The rows are grouped in 3 ways, from coarse to fine. Each group lies inside one group of the grouping before and may be the whole of it. The rows also spread widely along 9 directions, which tell nothing about the answers.
Some rows, each with its group in each grouping after it:
[  7.2 -16.4  -0.1  -4.2 -18.1   9.1  14.4   1.2   0.8  -0.5  -2.8  -3.9
 -10.6   5.7  -1.3   3.2 -15.5 -11.8  -8.3 -15.5  -3.8   3.8  -5.8  -3.9
  13.0 -10.1  -7.8   7.2  -9.7] | telil liri z_618
[  5.3  -5.3   5.5 -16.5 -20.0 -19.3  21.0  -2.3  39.5   6.0 -22.9  -4.2
 -36.3  -4.3  24.5  -6.8 -18.1 -26.8  -3.4  -8.7  -4.8  11.6 -15.3 -11.0
   4.6  11.1  -1.5   8.6 -32.7] | luman tenod z_440
[  6.9 -13.7 -14.2  -3.5 -16.1  15.8   9.5  15.2 -17.6  -6.8  -0.5 -11.5
 -12.9  -5.0 -17.0   6.0  -8.0 -12.8   4.0 -19.6  -4.5   6.1   3.5  -8.9
   2.6  -7.3   1.7  -3.9  -9.8] | luman zoz z_502
[  7.5 -17.8  -2.4   5.9  -3.5  22.9  -9.2   9.4  -3.5 -19.9   2.3 -13.3
 -29.0 -12.8  30.2  -0.4 -10.2 -23.5  -1.8 -38.5   2.9  -2.7 -18.2  -6.6
 -18.9   3.6 -13.0  20.1   7.2] | Dus bavut z_380
[  0.5   1.6  -8.8  -8.8 -12.3   2.0  -1.6   2.6 -11.4  -7.9 -12.2 -12.7
 -17.4  -3.8  13.5   8.4 -21.0  -6.4  11.1 -19.8  -7.3   5.5 -10.5  13.1
  -3.3 -10.2 -10.7   9.2  -5.2] | Dus nebaz z_530
[ -6.1 -26.5  19.2  22.8  17.4  32.2   2.2  16.6 -12.3  18.8  16.3   3.1
   8.3 -34.7  15.7  -6.0   4.2  -7.0 -45.1 -26.6   3.1 -20.1 -13.7  -0.1
  -6.1   0.2   5.3  18.1  31.8] | telil Golol z_285
[-15.3  42.9 -37.2  40.0  43.1  -6.5  14.2 -12.6   6.6  -4.8  11.4  41.9
  16.9  17.1  -5.0 -27.8  27.1  18.8  35.3  33.6  17.0  -7.8  -5.2  -9.6
  -1.9 -29.9 -27.4  44.7  36.8] | Dus duka z_391
[  0.5  11.1 -16.5  20.1   7.1  -3.9 -10.2  21.0 -20.2   0.1   3.1  -1.6
   6.4  20.7  -6.6  18.9  26.7  -0.7   8.7  23.4  11.6 -10.7   9.4   9.4
 -25.1  29.3  -0.1  12.7   0.1] | telil zema z_981
[ 28.4 -28.3 -12.7   4.1 -27.6  19.0   8.4  24.8 -44.2 -23.9  18.2 -16.4
   6.2  34.6 -36.7  22.4  24.9   5.4  17.2 -16.4   4.0  21.1  12.4 -18.6
  -0.2  -5.1  -5.1 -16.2 -23.7] | telil liri z_942
[ 11.1 -19.7 -24.7  21.4  -3.5 -23.2  21.3  -6.9   9.8  43.7   1.7  15.8
  -9.0  14.0 -17.7  10.5  31.7 -12.5  -2.7   3.6   4.9  -5.8   1.2 -20.5
   3.5  -7.8  14.8  21.1 -18.9] | telil liri z_223
[  4.5 -33.5  28.3  -1.1  -2.8  61.5  -9.0  19.3 -42.8 -50.6  34.9 -16.5
 -18.7 -10.5  32.2 -23.6 -15.7  -2.1 -24.9 -57.7   7.1   2.1 -29.0  -4.6
  -4.8 -14.5 -30.3  -1.9  28.6] | Dus bavut z_860
[-18.2  30.9 -18.1   2.4  17.8 -17.8  26.1 -11.3  -9.4  34.8 -14.2  21.7
   5.5 -14.5  13.3  -1.7  -7.9   8.7   4.5   8.0 -15.8 -11.9  -4.2  19.1
  11.1 -19.7  -0.8  13.3  21.8] | Dus nebaz z_988
[  1.0 -24.0 -14.4  21.6   1.2   6.1 -24.8  -4.3  18.5  -4.7   1.9   1.8
 -26.8  -7.7  -0.6  -2.8   9.5 -18.9  -5.2 -16.3  17.8  -1.3 -14.4  -9.5
  -5.5 -12.1   0.6  40.4 -18.4] | Dus nebaz z_975
[ -8.3  14.6  -5.0  16.5  22.7 -17.1  -3.9  -8.5  34.2  -9.3  -2.3  29.0
   4.1  14.5  -7.3 -18.8   9.5   1.7   9.3  27.7  13.7  11.0   1.4 -14.6
   9.2  -4.9 -18.9  30.8 -26.0] | Dus bavut z_977
[ 11.0  -4.5 -10.6   0.3  -8.7 -15.1   6.6   0.6   4.4  18.2  -4.2   0.0
 -20.8   5.3  10.8  13.9   7.1 -15.9  16.4 -13.5  -3.2   0.6  -6.7  -9.5
 -12.5   3.6   2.4  13.9 -16.3] | Dus Mol z_335
[-22.8   0.6  19.2  -6.9   5.4  34.6 -50.0  35.0 -47.7 -50.6  11.6 -18.6
  -6.1  12.4  29.2  -3.7  14.3  15.0 -26.0   7.1  22.6 -18.4 -12.6  21.7
 -28.6  27.8 -18.4   0.7  21.3] | luman pev z_856
[  2.6 -13.5  20.2  10.1   9.8 -16.3  34.6   4.0  18.5  48.3   9.7  30.0
  19.8  -8.1 -17.9  -5.3  20.8  -0.3 -34.2  15.3   0.1   0.0   5.2 -20.0
  27.9  -2.9  11.0  -0.5 -28.5] | telil zema z_566
[-19.2  30.7 -22.1  -1.9   3.0   5.2   8.1   0.1 -32.6  -8.7  -3.4   0.9
  -3.7  15.6   6.3 -10.0   0.2  11.5  10.2  20.1  -2.8 -11.4  -1.2  22.5
  -4.5 -11.3 -12.9   3.7  25.9] | luman tatip z_609
[-31.0  17.1 -31.0   0.8   4.0   1.6 -19.6 -14.2 -12.3  10.8 -22.3   2.8
 -11.7 -12.4  11.1   0.0  -8.4   0.6 -15.2  18.0   3.3 -29.3   0.3  28.4
   7.9 -10.0  -0.7  14.5  21.1] | luman tenod z_522
[  8.9  23.1   6.2  24.0  20.0 -19.3  34.4  19.1  23.2  -7.7  17.6  28.2
  24.0  38.4 -14.3 -13.8  33.1  15.4  28.4  44.0  12.7  23.9   3.3 -24.6
 -10.8  19.6 -21.6  13.4 -15.4] | telil zema z_413
[-10.5   2.3  19.2  -3.3   4.3  19.4   0.7  14.9  29.6 -24.1 -11.4  -7.0
 -11.1 -18.0  23.4 -16.0 -31.5 -18.3  -9.3  -6.0  -2.8  10.8 -12.3   5.3
  -6.9  16.0 -11.6  14.0   3.1] | luman tatip z_878
[ -0.5  -5.5 -37.9  12.1  -0.9  -3.8  -5.1  11.0 -14.6  15.5 -12.8  -7.4
 -13.4  -3.3 -13.5  19.9  13.7 -18.6   9.1  -3.0  -1.2 -11.2   8.6  -4.5
 -17.8  10.3  17.0  16.4  -3.9] | luman zoz z_809
[-16.2  14.2  24.0   0.2  17.3  30.9  -9.5  34.8 -14.8 -38.9   7.9   3.4
   6.7  -1.3  20.0 -22.5  -5.8   8.2 -12.1   6.6  13.5  -0.3  -9.9   7.0
 -18.0  19.4 -19.0   4.5  21.8] | luman zoz z_502
[-16.0  19.8 -15.0   9.0  13.6   5.4 -22.6   3.2 -16.0 -10.9  -3.7  10.6
   3.8  -3.1   9.6   0.1  -4.4   6.4   3.6  12.8   9.2 -14.6   1.3  15.7
  -0.6  -9.2 -11.0  18.2   9.5] | Dus duka z_391
[-10.3   7.4 -24.9  -3.2  -4.7  -5.3   6.4  -2.8 -14.3   5.2 -10.0  -2.4
   0.0   8.9 -18.2  12.3   6.0   3.1   3.9  15.1  -5.0  -0.3   7.0   3.5
   9.9  -9.1  -0.4  -2.8 -12.3] | luman pev z_856
[-10.4  28.3  19.1 -17.9  -5.1   5.5   1.3  22.1  16.6 -33.1 -18.4  -2.6
  20.2   9.9  12.9   2.4 -37.5  -1.9   3.8  25.6  -1.1  23.2   7.6  21.2
   1.4  24.6 -20.4  -0.3 -16.1] | telil liri z_942
[  9.6   4.8  -8.0 -21.9 -17.3  -2.3  16.6   9.1 -37.3  -9.9  -5.2  -5.4
  -3.4  16.5  -3.8  12.4  -8.6   7.2  19.5 -10.4 -12.4  15.6   8.6   3.7
   9.4 -10.9 -13.7 -20.4 -14.7] | Dus bavut z_380
[ -3.0  -4.8  19.2  -4.5  -3.9   0.3   9.7  -0.6  -2.5  -0.5  12.2   7.1
 -13.8  16.3  16.8 -20.8   1.8  13.8 -22.4   1.0  11.8  -7.8 -16.1   1.6
  13.3 -15.1 -17.0  13.0  -1.8] | telil Golol z_285
[ 12.3 -18.7  28.1   7.7   4.3   1.4  38.0   7.7  29.4  19.3   8.9  12.8
  -8.4  -8.0  25.2 -17.0  -2.5 -17.0 -21.9 -17.7   0.8   8.2 -19.7 -21.5
  -2.5   7.9  -1.0  16.2  -2.2] | telil liri z_223
[-11.3 -11.7   5.0  -0.1   4.5   9.0   7.0   8.7 -16.5   8.8   2.2  -2.4
  -8.2 -10.1   9.2  -1.6   8.2  -1.5 -23.7  -6.5   0.4 -11.1  -9.6   0.9
   2.4  -1.1   0.3   0.2   7.0] | luman pev z_856
[-16.1  -3.5  17.1   0.3   2.1  41.8 -27.1  16.0  10.4 -47.7   2.7  -8.8
   7.3  -9.5  -1.1 -14.7 -24.1  -3.0 -17.0   2.5   6.4  12.2  -0.4   4.5
   4.5   4.0 -13.3   6.8  -9.9] | luman tatip z_609
[ 29.2 -40.9  -3.1   9.2 -24.6   2.2  14.8  15.5   4.8  17.8   5.9 -16.8
 -22.3   0.5 -12.0  23.9  10.3 -32.5  -5.6 -28.4  -2.6   8.2  -2.2 -23.4
  -6.7  14.9  13.3   3.6 -38.2] | telil zema z_566
[-11.9  -3.0 -14.6  18.2  12.3  -2.3  30.2 -20.5   7.0  22.9  11.6  22.2
 -20.7  -1.7   7.6 -34.4  16.8  -2.0 -14.5  -0.1   4.6 -18.3 -21.9 -11.5
  11.2 -35.0  -3.9  27.3  21.1] | luman tatip z_609
[ 12.7 -24.1 -10.0  -1.8 -21.9   4.8  18.1   8.3 -32.6  22.3   2.9  -6.7
   4.1   5.3 -21.2  26.3   3.8  -4.1  -7.4 -17.1 -10.1   2.6  10.3  -1.8
   9.7  -6.7  13.4 -12.9 -13.8] | telil liri z_223
[ -8.8 -10.0  -7.4  -1.5  -5.5  18.1   8.1   1.0 -14.3   4.9  -1.1  -2.4
   2.0 -14.9 -16.4  -0.5  -8.1  -3.7 -14.1  -7.1  -9.6   0.1   4.8   2.3
  15.0 -16.4   7.3  -6.1  -4.6] | luman tatip z_609
[ 17.3  -8.6 -24.3  -6.9 -35.6   4.2  17.5  -8.9  -2.0 -27.2   0.8  -7.1
 -16.5  38.1 -28.1   2.9 -13.4  -3.3  28.1  -4.0   2.3  22.8   0.1  -9.8
  18.1 -27.3 -23.0   4.9 -26.6] | telil liri z_618
[ 13.7 -12.2 -28.7  -5.1 -32.3 -11.1   4.2  -7.2   6.5   0.2 -11.2 -11.9
 -36.6  29.7  -2.9  14.0  -7.3 -19.1  14.3  -6.1   2.8  -0.8  -6.6  -2.5
  -1.3  -6.2  -4.6  20.9 -23.6] | telil liri z_618

New rows. What belongs after each?
[ -1.5   8.1   8.7 -14.9  -4.4  -5.9  14.1  20.7  -6.2  -3.2  -4.4   1.3
 -13.0   4.3  14.9  -7.2  -2.9  -5.2  -1.3   0.4  -0.7   1.0  -7.9   0.2
  -9.1  12.6  -2.7  -1.3  -8.9] | luman zoz z_502
[ 18.5 -11.6  10.4   3.6   1.8  -5.3  21.0   9.8  27.1  -0.1  -3.3   3.5
 -10.3  -9.3   8.2   2.2 -10.2 -24.4   7.3 -23.1  -5.9  23.2  -5.5 -22.9
  -4.2  11.6  -3.7  10.0 -29.8] | Dus bavut z_977
[-13.2 -15.8  -5.0  -6.5 -16.1  12.5 -34.7   9.0 -42.0   5.4  -1.3  -9.9
   0.6  12.1  -5.0  21.1   6.1   8.3 -30.0   3.9   7.7 -19.9   8.1  22.6
   1.9   0.3   9.6  -4.2  -7.5] | telil liri z_223
[ -0.3 -10.9  10.0  -7.3 -12.5   4.1  34.5 -11.0  11.1  -7.2  10.4  11.3
 -22.6  13.3  -5.9 -33.2  -1.7   6.5  -5.8  -6.8  -0.3  14.2 -14.9 -20.9
  27.4 -35.1 -20.2   2.7 -11.8] | luman tatip z_878
[ -5.7  -3.7 -21.6   1.6  -0.5  12.5  -9.1  -1.7 -29.1   1.8  -5.2  -4.2
  -7.4  -9.2   2.5  10.3  -4.6  -3.2  -2.5 -15.3  -4.8 -11.1   2.1  10.3
   3.3 -15.3  -4.3   7.2   9.4] | Dus bavut z_380
[ -4.9 -10.6 -23.6   0.0  -7.5 -19.6   1.7 -15.8 -11.0  45.3 -15.0  13.3
  -2.4 -16.0 -24.1  23.7  -2.5  -3.5 -12.2  -1.0  -8.2 -13.0  13.5  -0.3
  31.0 -29.9  21.9  -0.7 -32.8] | Dus duka z_391
[ 21.4 -14.8   3.3   5.2  -5.4 -34.7  48.7   5.9  -3.5  47.5  10.5  19.8
  -6.3  28.4  -2.7   2.9  41.1   3.8  -5.1   6.1   3.0   2.3  -6.5 -29.5
   0.8   1.5   9.5  -1.9 -24.4] | telil liri z_223
[  8.0  -3.1 -19.0  13.8  -6.7 -10.9  10.9  -3.5  16.3  12.3   0.8   3.3
 -11.0  15.2 -12.8   4.2  11.4 -13.4   6.3  12.6   5.5  -2.2  -0.2  -6.7
   4.7  -1.2  -4.6  19.9 -20.0] | telil zema z_566
[ -3.4   4.2 -38.7   4.4  -6.5  -4.5   8.0 -15.8  -0.9  -0.3 -12.8   0.7
 -19.2   4.6  -6.1  -0.7   1.1  -4.7  14.9   5.4  -0.3  -5.2  -0.3  -1.1
  11.4 -17.2  -7.9  13.1  -2.5] | luman tenod z_522
[ 18.8 -44.1   9.9  -3.4 -24.5  -0.7  10.3   2.4  -1.5 -15.7  20.8   5.3
 -18.3  34.3 -26.6 -17.2  40.0   9.7  -9.3  -6.6  18.7  19.4  -5.7 -45.5
  22.1 -14.4  -6.7 -10.5 -55.4] | luman tenod z_440
[-10.5 -13.4 -40.3   7.2  -9.4  29.7 -13.5  -0.7 -25.3  -4.6  -6.8  -4.4
  15.1 -16.5 -60.5  16.5 -10.3  -3.6   3.2  -3.0  -7.6   3.5  27.3   4.5
  27.1 -29.2  10.7  -3.2 -12.7] | luman zoz z_502
[  6.7  -7.4 -18.3  19.4  10.6  -8.4   4.9   4.2   6.6  40.2  -8.3   1.2
 -11.0 -22.2  13.3  24.4  10.7 -29.0   7.6 -17.7  -9.5 -14.1  -4.4  -6.1
 -25.3  15.9  19.5  26.9   5.1] | Dus Mol z_335
[  2.5  39.5  11.3 -42.7 -23.2 -21.3  16.5  30.2 -25.1 -31.3 -13.7  -3.8
  -2.7  46.3   5.2  -1.4 -11.2  20.2  29.0  29.3  -3.3  24.5   7.6  11.6
  -3.7  21.2 -20.3 -27.9 -32.9] | luman zoz z_502
[  0.2  -6.4  -2.7  -7.5  -0.9  -7.9  13.7  -4.7   2.1  20.4 -11.5   9.1
  -1.0 -15.1  -5.2   7.2 -11.6  -7.8  -6.9  -8.2 -10.8   7.1   5.5  -6.4
  21.2 -11.8   3.0  -1.2 -22.0] | Dus bavut z_380
[ -7.9   5.8  -6.6  -2.0   2.0  -4.1  15.3  -0.1   7.0   7.1 -11.3   2.7
  -4.2  -0.9   1.0  -0.4  -1.8  -4.9  -3.7   9.2  -8.2   2.3  -3.1  -2.4
   6.6  -0.2  -6.0   5.2  -8.0] | luman pev z_856
[  1.0  27.3  10.2  17.9  27.1  16.5   5.1  20.2  21.4 -34.8   5.3  16.5
  46.4   5.4 -14.9  -4.6  -2.9   4.7  33.5  22.5   0.4  35.4  14.1 -15.4
  -7.1  13.6 -22.0  11.9  -8.0] | Dus Mol z_335
[  4.2  20.5 -15.0  -8.5  -9.2 -37.5  27.4  -2.4   1.4  24.0 -11.0   5.5
  -5.7  28.2   1.5   8.3   6.0   3.9  17.1  22.2  -3.3  -0.2   3.3   4.8
   1.6   0.1  -3.3   9.0 -19.9] | telil Golol z_285
[-16.7  -0.9  -5.2  10.6  11.7   1.5 -13.0  -0.3   9.5 -11.3   7.4  20.8
  -8.3  12.5 -13.1 -28.5  16.8   8.0 -11.4  21.7  22.5  -8.1  -3.2  -9.9
  10.5 -15.0  -9.8  24.2 -10.9] | luman zoz z_502
[ -4.9  27.8 -47.8  17.1   3.8 -15.6  21.5  -6.5   0.4  32.5 -22.7  -0.8
 -14.1  -0.5  22.8  17.1 -10.4 -26.0  21.7   7.3 -12.4 -21.2  -4.8  20.5
 -23.9   8.1   5.8  34.6  37.6] | telil liri z_223
[-11.3  17.4  -7.6 -10.0  -0.3  -5.2  30.5  10.1 -56.7  34.4  -4.7   4.6
  13.5   3.7  12.4  13.1   1.5  12.8 -13.5   6.0 -14.4 -22.7   2.0  28.2
   4.5  -6.4   4.3 -12.6  32.2] | telil liri z_942
[ -5.1 -24.0  14.2   5.6   5.0   0.7 -16.5  16.3 -34.1  24.7  13.9   7.3
  -9.5 -13.5  14.4   8.3  25.1   2.8 -35.5 -18.2  11.9 -26.5  -8.5  -3.9
  -8.3   1.8  17.8   0.5  -3.8] | Dus duka z_391
[ -9.9   2.8 -31.6  15.5   7.6   7.0  31.9 -21.9  12.5  19.1  -6.5  11.3
  -4.1 -16.4 -18.5 -14.3  -8.6 -11.4   5.2  -2.8 -13.5  -0.4  -2.3  -3.8
  19.9 -34.3  -3.5  21.8  17.4] | luman tatip z_878
[  2.0 -17.9 -12.4   1.9 -10.9  14.2 -13.8   6.0 -29.0   1.5   1.3 -11.8
 -25.6 -12.3  18.1   9.6  -1.5  -9.0  -5.8 -36.1  -3.1 -13.5 -14.8   8.4
  -9.8  -8.1   2.9  13.1   6.9] | Dus nebaz z_988
[ -5.5  15.5  -4.5  15.0   7.1 -15.9   5.0 -10.9  57.7 -13.9  -6.1  27.5
  16.9  23.0 -37.1 -13.6  -2.6   1.7   9.8  48.5  13.9  24.8  14.2 -12.0
  27.9  -5.5 -19.9  26.9 -47.9] | telil zema z_981
[ -6.0   8.4 -16.2   5.3   2.2   7.3  12.1  -3.3   9.5 -17.5 -10.9   1.4
  -0.4  -0.2  -5.2 -10.1  -8.7  -1.2  13.1   7.9  -0.6  11.6   1.4  -5.4
  11.3  -8.4 -13.2   8.2  -0.2] | luman tenod z_522
[  0.3 -23.3  -2.9  12.2   3.8  14.7   5.9  11.0 -36.9   9.2  10.3   9.6
  33.9  -2.7 -48.4  10.1  31.1  19.3 -15.6   6.2   0.3   8.7  24.4 -21.9
  24.6  -9.0  14.7 -28.0 -19.0] | luman tenod z_522
[ -3.8  14.7   5.2 -16.1  -4.6 -12.3   9.8  22.1 -13.7 -10.7  -6.0   5.2
   7.7  20.5 -16.6  -1.7   2.8  10.7   9.0  23.8  -0.8  12.4  12.2  -1.1
   4.8  10.9  -4.5 -14.3 -28.8] | luman zoz z_502
[-13.1  25.7   8.6 -23.4  -8.6  19.6 -13.2  18.3 -42.5 -38.4  -4.4  -6.4
  10.7   6.6  12.3   3.4 -25.6  22.7   9.9   2.6  -8.7  12.6   2.1  31.6
   1.0  -4.0 -22.1 -15.1   2.5] | Dus nebaz z_988
[  1.3  20.3 -16.2 -15.7 -23.7 -39.6  -2.4  -3.2  20.0   1.6 -22.6   0.2
 -24.7  43.8  11.6   9.0  -3.1  -6.2  15.7  31.5   6.9   1.4   1.2  11.3
  -5.7  14.1  -6.2  15.9 -36.7] | telil liri z_223
[ -4.8   4.6  -6.4  -9.9  -7.3   7.3   1.6  21.8 -23.9  -6.9  -6.3  -5.1
   0.0  -0.8 -10.6   5.5  -5.1  -0.7   3.3   0.7  -3.3   2.8   8.6   5.0
  -3.1   5.8   2.8  -8.3  -8.7] | luman zoz z_502
[ 15.3 -24.5  -4.9   2.7 -24.9   2.4   3.0   9.2  -8.4  -2.0   7.6  -9.2
 -12.6  17.5 -21.2  12.9   5.0  -9.5  -3.5  -8.9   4.3   6.4   2.8  -7.7
   6.3  -0.4  -2.9   0.8 -33.7] | telil zema z_981
[-16.7  38.0  25.4 -14.2  11.0  16.1  22.2  19.8  31.5 -31.4 -20.3   6.6
  15.4 -24.1  20.3 -23.5 -61.1  -9.3   4.2  10.7 -13.5  24.0  -3.8  13.6
   8.6  13.4 -24.9   3.8   6.1] | luman zoz z_502
[ 20.2 -10.6   4.5 -14.4 -33.2   1.4   9.6  18.2 -22.6 -19.2   7.9 -19.2
 -14.3  32.8  -7.3  13.1   2.7  -3.6   7.0  -3.9   1.4  13.5   0.3   0.2
   2.3   8.0 -13.9 -14.1 -34.2] | telil zema z_566
[ 22.0 -11.8  -6.9  13.2 -13.9 -21.0  13.1  15.5 -10.4   1.5  18.9  -0.6
 -28.9  44.9   3.2   1.6  43.0  -3.2  10.9   3.4  20.1  -5.4 -12.9 -15.6
 -23.4  16.9  -8.9  15.4 -19.5] | telil zema z_981
[-17.0 -22.2  -5.5  -0.4 -10.1  11.8 -10.0 -12.0 -19.9  13.2   8.4   7.8
 -13.0  -0.3 -10.5  -6.0   2.6  10.6 -41.6  -0.5   8.2 -21.4  -4.2  13.0
  30.3 -33.4  -5.4   5.3  -4.8] | telil zema z_413
[  1.2  -3.9 -21.4  19.3  15.5   7.5   9.8   7.1 -30.9  13.5   5.6   2.9
  -0.1 -13.6   7.4  11.0   7.9 -12.4   3.5 -18.1  -6.9  -9.7  -2.5  -1.3
 -13.2   1.0   1.7   9.6  20.8] | Dus bavut z_860
[  0.1 -19.3  21.1  -6.6  -8.4  28.0   9.7  16.5  -3.8 -11.2   2.6 -14.5
 -13.0 -18.5  13.1  -8.7 -18.3 -13.9 -19.3 -28.5  -6.6   7.7 -11.3  -4.2
   0.2   3.8  -4.1  -4.3   2.3] | luman tatip z_878
[ -0.6  10.0  -5.9  -6.8  -6.8  -6.1  20.9  11.2 -35.2   2.3   5.2   2.7
  10.7  25.6 -19.9   0.5  21.7  18.7   9.8  16.8  -6.6   7.1  10.4  -2.6
   4.8  -5.2   0.4 -21.8 -13.4] | luman tatip z_609
[ -2.4 -16.3   5.4  12.6   0.4  -3.2 -12.0  10.8  18.8   2.3   7.9   7.9
 -10.7  10.0  -2.9  -1.8  14.3  -6.4 -16.7  12.0  15.3  -3.1  -5.1  -7.4
  -4.5  11.3  -3.4  21.8 -22.9] | telil zema z_413
[ 15.4  -5.9 -22.9 -13.3 -35.2 -11.9  -6.8   5.9 -10.2  -8.3 -11.1 -15.3
  14.7  33.1 -59.2  36.8  -2.0   6.7  22.5  21.4  -6.1  30.0  35.7  -2.9
  23.3  -6.9   0.4 -13.1 -72.7] | telil Golol z_285
[  2.8 -10.1 -27.6  -7.7 -27.6  17.9 -13.0  11.6 -16.2 -11.2 -24.8 -35.6
 -24.4 -15.4  10.6  30.1 -23.1 -33.8   6.6 -28.4 -14.2  -1.7   2.7  11.4
 -17.0  19.7   8.4   0.0  -6.4] | luman tenod z_440
[ 12.8 -11.3 -23.9  21.3  -1.3   2.4  40.5  -8.1 -24.3  23.0  19.4   5.4
  -7.8  13.8 -11.2  -6.5  23.6   6.7   6.8 -14.2  -0.1  -7.9  -7.8 -13.4
   9.2 -35.3  -8.6  17.4  20.1] | telil Golol z_285
